Every row belongs to one group in each of 4 separate groupings. Each group adds its own fixed numbers to the row, and there is some noise. The rows also spread widely along 11 directions, which tell nothing about the answers.
(in the rows, 128 means zero)
Known rows, each followed by its group in each grouping:
[ 96 162 150 131 160 112 115 108 154  90 137 133  97  86 159 112 116 131
  97 121 175 154 136  68 172 125 157  74 116 105 148 107  74 102] | (2) K590 (0) (2)
[131 151 152 130 130 181 128 116 145  99 100 141 105 128 131  93 105 144
  87  99 146 170 130  88 138 121 184  81 112 113 171  77  84  96] | (1) K131 (1) (3)
[191 132  89 145 112 112 142 142 120 137 108 111 113  99  93 132 130 120
 131 101  88 119 137 160  99 141 148 157 116 119  79  99 109 122] | (2) K590 (2) (2)
[110 115 112 141 139 125 128 133 123 145 130 142 148 128 109 110 169 114
 104 143 139 119 152 135 107 123 106 139 129 131 124 140 156 118] | (0) K198 (3) (0)
[121 170 135 113 173  68 121 113 138 136 169 151 103 111 111 117 117 127
 114  77 136 157 128 148 149 154 148 115  92 124 100 137 120 126] | (1) K198 (5) (1)
[178 159 151 102 164 147 125 134 136 130 139 152  93 145  97 129 112 113
 173 132 136 127 149 144 131 175 140 135  88 164 166 140 137 125] | (0) K131 (3) (0)
[124 124 116 124 145  79 134 129 140 113 141 154  98  68 111 163 176 100
  75 111 149  94 152  55 141 114 110 143 143 111 106 145  98 146] | (2) K131 (4) (1)
[137 126 157 137  99 142 131 188 107 101 156 175  89 115 109 167 114  65
 160 136 141  87 179 145 198 165 129 161 170  86 149  68 146 140] | (1) K198 (1) (3)
[135 102  79 156 106 151 149 114 124 134  82 125 151 105  81  96 174 145
  77 100 110 117 152 121  66  95 160 124 138 113 104  88 114 105] | (2) K131 (4) (3)
[131 151 113 120 173  94 135  95 142 140 132 136 115 102 102 106 152 137
 104  91 140 137 135 112 106 131 144 111 101 140 111 142 121 114] | (0) K590 (2) (1)
[113  82 124 107 136 127 120 192 125 169  85 210 129 160  94 104 151 108
 123 117 149 109 192 174 122 155 157 143 139 146 168 130 119 130] | (1) K131 (5) (1)
[147  89 130 102 123 154 109 162 115 137  91 161  99 155 107 121 152 111
 135 160 148 113 168 106  94 153 131 150 112 167 196 139 117 128] | (1) K198 (0) (2)
[126 129  91 138 149 101 158  96 127 161 124  86 137  79  53 147 174 140
 183 142 163  71 205 131 104 144 122 127 113 120 103  74 151 159] | (1) K131 (2) (3)
[186 107 116 116 100 119 127 112  85 102 194 140 111 121 109 172 140  76
  88  77  85 134  90 109 132 115 118 138 160  92 105 126 204 133] | (0) K131 (5) (3)
[106 124 110  84 165  79 100 121 122 176 119 121 168 139 151 139 131 125
  88 124 153 159 104  96 134 107  80  99  88 136 108 169 140 133] | (2) K131 (2) (3)
[198 130 108 134  91 190 153  96  83 109 136  82 145 139  99 135 146 109
 132 127  97 135 114 110  87 115 105 139 125 123 135  92 195 104] | (1) K590 (4) (3)
[126  88 106 119 122 135  86 126 101 137 179 144 143 158 144  97 147 105
 137 156 133 143 108 130 114 155 106 107 142 152 154 165 176 127] | (2) K198 (3) (2)
[142 148 104 133 135  92 118  90 119 131 166  85 137 107 131 115 102 141
 105  82 103 177  94 145 135 122 151  78 102  91  76  98 130 125] | (2) K131 (0) (2)
[137 130 120 146 108 107  94 143 132 106 196 164 129 107 173 107 135  75
  88 119 115 151  68 125 163 155 109 114 177 113 102 148 118 130] | (2) K131 (2) (1)
[157 149 132 146 116 151 137 162 138 127 140 158 145 133 123  95 135  94
 123 127 112 128 139 209 131 154 128 156 140 123 110 111 146 101] | (0) K131 (3) (1)
[125 113 148  95 119 113  95 149  92 144 166 119 142 166 170 154  78  99
  88  92 123 193  87 122 194 106 101  85 125  68 125 110 174 134] | (1) K131 (1) (2)
[189 157 121 175  86 181 104 128 123  68 184 114 120 105 170 111 133  78
 111 180  95 140  57 102 117 163  82 156 160 151 119 146 100 120] | (2) K198 (4) (0)
[145 142 119 138 119 135  96 120 143 110 165 123 111  96 156 116 137 105
 134 157 140 133  99  95 131 170 101 119 141 145 134 140  84 148] | (1) K131 (4) (1)
[176 146 110 105 150 126 106 100 122 138 148 123 118 136 116 107 112 139
 120  92 103 174  88 127 103 151 139 101  90 155 126 152 116 124] | (2) K131 (4) (1)
[ 66 163 121 201 145 122 126 122 187 103 147 161 150  65 151  53 163 119
  94 157 169 121 142 154 139 150 156 104 167 124 102 109  58  99] | (2) K131 (5) (0)
[148  86 136  85 133 150 108 163 101 138 104 161 107 161 121 146 135 101
 136 144 158 122 155  81 138 140 122 127 121 149 198 139 140 124] | (2) K590 (2) (2)
[123 167 127 145 160 112 136 116 164 106 124 123 116  79 124 115 156 125
 109 152 153 115 157 121 110 139 126 142  99 133 111 121  94 112] | (0) K198 (0) (2)
[181 168 145  94 166 125 144 118 147 120 113 154 111 135 105 118 125 123
  67  70 111 165 116 119 119 119 154 138  71 147 132 154 114  90] | (2) K131 (1) (1)
[152 160 102 147 138 133 151  94 143 131 122  89 145  97  95 104 159 140
 118 120 125 129 137 130  86 126 122 129 105 125  94  98 115 120] | (1) K131 (4) (1)
[149 119  70 143 117 132 106 103 134 139 120 104 134  96 113 107 157 140
 139 152 125 114 116 102  72 149 122 120 127 164 116 132  90 144] | (2) K131 (4) (3)
[112 144 123 143 139 107 152 136 153 120  98 150 138  89 113 127 150 119
  56  94 135 119 156 129 128  91 146 141 128  92  85  95 109 104] | (0) K131 (5) (3)
[123 127 116 134 137  99 102 150 162 128 119 170 101  96 142 100 129 119
  93 119 139 131 126 124 130 153 160 119 127 135 120 138  50 126] | (2) K131 (1) (2)
[163 106 115 143 111 129 126 184 117 127 142 163 105 104  99 169 158  68
 170 168 132  59 175 139 145 173  98 187 163 131 133 122 128 163] | (2) K131 (4) (0)

New rows. What belongs after each?
[148 130 137  94 125 110 110 120  85 118 172  92 110 124 147 185 102 102
 127 113 140 152 104  55 181 120  72 102 123  89 133 119 157 155] | (1) K590 (4) (1)
[138 161 100 170 139 120 142 117 162 114 136 146 130  75 117  70 172 112
 118 133 133 114 135 152 105 165 143 137 140 154  99 129  84 101] | (2) K590 (2) (1)
[101 165 130 145 173 127 163 121 153 141 120 137 184 120 106  96 171 121
  96 119 152 124 176 179 116 108 119 130 109 108 100 107 163  84] | (0) K131 (4) (1)
[118 177 112 155 147 130 112  91 146 120 151 118 141 116 152  55 107 151
  99  90 117 189  87 156 123 138 156  68 116 120 100 112 104  90] | (0) K590 (4) (1)
[ 81 147 102 157 137 133 102 105 148 132 120  99 177 106 176  64 153 139
  99 165 164 155 106 104 111 130  91  88 131 141 115 131  87 111] | (1) K590 (4) (1)
[181 123 117 115 122 188 136 121 119 120  75 109 115 130  89 140 145 136
 122 142 129 112 152  80  77 116 127 140 103 150 166 104 113 123] | (0) K131 (4) (3)
[107 134  83 178 101 112 152 119 131 132 107  91 159  72 100 113 159 143
  79 106 113 113 158 154 105  87 126 135 140  66  45  57 121 113] | (0) K198 (3) (3)
[133 160 133 137 117 107 113 135 120 108 175 108 138 108 162 141 117  94
  96 127 121 153  91 117 166 128  70 131 132  91  90 121 132 131] | (1) K198 (4) (1)
[166 148 134 128 108 113 159 140 111  97 134 117 135 106 132 162 134  91
  37  73  97 153 114 105 161  70 101 156 127  64  74 109 154  87] | (2) K590 (3) (1)
[126 131 133 109 169 113 117 129 120 144 141 149 109 136 102 115 117 127
 174 119 158 129 165 145 153 166 160  93 106 134 158 114 142 123] | (2) K590 (2) (2)
[131 110 110 114 117 107  83 110  84 137 166  82  96 115 143 161  89 133
 162 129 137 159  99  63 165 147 104  73 129 110 146 112 119 179] | (1) K590 (0) (0)
[117 169 151 109 177  80 112 112 132 123 177 113 117  98 145 180 108 105
 126 136 166 138 121  88 186 132  79 110 106 109 113 139 137 155] | (0) K131 (5) (0)
[182 143 147  81 152 143 120 122  94 128 150 122  94 148 111 161 102 113
 159 112 134 147 125 100 153 149 107 114  98 135 170 123 163 135] | (0) K590 (2) (1)
[127 118  93 177 110 150 103 136 157 117 115 153 147 115 153  47 180 113
  72 159 114 129 103 144  49 144 127 145 154 160 112 154  87  95] | (0) K198 (4) (2)
[158 157 145  97 149 160  76 131 102 121 151 101 104 154 151 145  68 129
 178 176 149 162  98  87 161 170  87 100  87 163 183 141 104 150] | (2) K198 (4) (0)
[133 164 115 151 137 169 106 111 140 118 114  84 126 111 135  87  95 162
 179 169 152 145 139 144 114 167 148  93 104 147 145  74  71 120] | (0) K590 (5) (2)
[139 147  94 156 129 103 143 117 150 128 113 136 124  84 108  85 169 124
  88  96 111 130 133 144  88 136 156 143 122 129  85 125  91 104] | (1) K590 (0) (1)
[173 138 133 144 120 190 151  87 103 101 169  76 113 116  75 130 127 131
 212 150 138 119 170 141 126 165 150 102 123 108 172  37 175 132] | (1) K131 (0) (2)
[151 135 140 101 154 115 121 138 121 123 130 165  85 126  96 130 129 119
 103  90 137 139 143 101 140 142 152 128 108 132 151 133 115 122] | (2) K198 (2) (1)
[178 181 131 116 144 110 142 110 115 136 149  73 141 130 125 139  97 120
 157 113 104 163 115 177 137 143 114 129  69 110  90 104 170 110] | (1) K590 (0) (2)
[186 184 126 171 106 176 169 135 134  81 132  90 134  82 106 132 144 104
 135 165 120 105 155 148 129 137  96 184 123 112 102  68 117 102] | (2) K198 (3) (1)
[135 135  92 125 144  88  99 122 123 158 137  98 119 107 116 126  99 152
 161 112 123 144 132 151 128 156 142  94 100 117  90 105  94 155] | (2) K131 (4) (2)
[134 132 142 126 137 109 134 163 123 126 133 165  98 113 103 154 116 104
 126 105 134 119 167 133 173 140 151 132 131  97 136 101 118 131] | (2) K131 (0) (0)
[ 95 134  81 173 131 164 102  95 146 135 134  93 168  95 132  47 152 168
 173 190 163 132 139 148  92 172 134  69 136 158 138  91  73 134] | (2) K131 (0) (1)
[150 183 116 147 145 128 128  58 110 113 173  36 104  85 103 137  87 171
 162 114 124 165 111  95 133 137 124  78  87  94 105  67 110 148] | (1) K198 (4) (0)
[ 88 139  91 161 153 131 134  72 134 132 129  61 180  89 127  95 164 159
 125 166 169 126 150 121  91 108 104  89 120 115 102  88 137 111] | (0) K590 (5) (2)
[122 139 137 150 108 163 125 135 147 100 112  80 125  84 148 135 131 127
 125 185 175 115 159  74 149 121  98 117 132 100 144  65  75 135] | (1) K131 (3) (2)
[143 140  92 116 145 100 119  94 108 153 154  79 153 114 110 138 122 146
 133 107 118 152 116 132 123 122 102  96  98 108  87 111 141 145] | (2) K131 (4) (1)
[138 111 119 112 126 130  98 103 115 111 162 118  99 108 135 141 144 117
 115 130 150 135 106  39 135 135 101  97 140 131 156 136 111 161] | (1) K131 (4) (1)
[120 110 102 139 133 113 120 138 137 148 128 167 149 140 131  65 164 107
 106 119 125 138 127 174  89 150 148 133 134 154 120 154 142  98] | (1) K590 (5) (2)
[160 145 146 111 136 125 146 155 100 132 148 147 131 143  97 155  99 103
 130  79 114 145 150 184 180 130 138 134 118  84 118  81 171 116] | (2) K131 (5) (1)
[121 146 124 142 147 134 105  78 131 112 162 106 100 106 123  97 129 147
 127 141 152 153 107  77 112 156 136  86 117 154 152 127  94 140] | (1) K198 (5) (0)
[161 157 101 145 126 119 111 104 133 122 162  83 139 103 142 110 132 116
 124 155 109 144  94 141  97 146  89 141 107 138  83 139 133 124] | (0) K198 (3) (2)
[ 74 142  76 150 161  73  92 109 140 172 149 111 162  97 141  70 132 152
 163 143 161 140 128 167 133 173 121  68 125 139  86 125  91 143] | (2) K590 (2) (1)
[127 137  95 173 125 141 144  83 142 113 145 124 119  79  76  85 168 138
 145 117 133 104 163 134  90 152 180 105 146 120 118  73 119 124] | (1) K131 (4) (3)
[145 142  96 112 147 121  93  99 112 143 132  92 140 127 135 117 127 146
 116 136 128 161  91  93  97 134  86 109  87 159 118 159 102 135] | (2) K198 (4) (1)
[165 138 103 165 109 152 126 106 133 110 162  99 118  92 112  96 131 128
 158 139 109 125 128 167 105 160 147 118 140 117 105  80 122 128] | (0) K131 (3) (2)
[167 151 148 102 131 126  99  73 116  99 204  90  88 121 152 134  88 121
 121 101 125 189  67  68 158 142 132  68 104 111 143 122 142 137] | (1) K131 (3) (2)
[117 166 155 133 157 113 134 144 140 116 139 152  97 108 117 137 112 114
 110 114 145 130 162 128 171 133 138 129 114  95 126 106 118 115] | (0) K198 (3) (0)
[132 144 121 154 117 161 113 146 158 112 126 148 132 106 144  76 138 117
 127 161 144 127 136 144 129 164 136 126 142 146 142 112  70 113] | (2) K131 (3) (1)
[ 87 154 158  94 182  78  91 153 157 153 143 191 106 149 163  89  95 110
 131 107 166 168 134 154 181 175 159  89  93 141 152 163 117 105] | (1) K590 (3) (2)
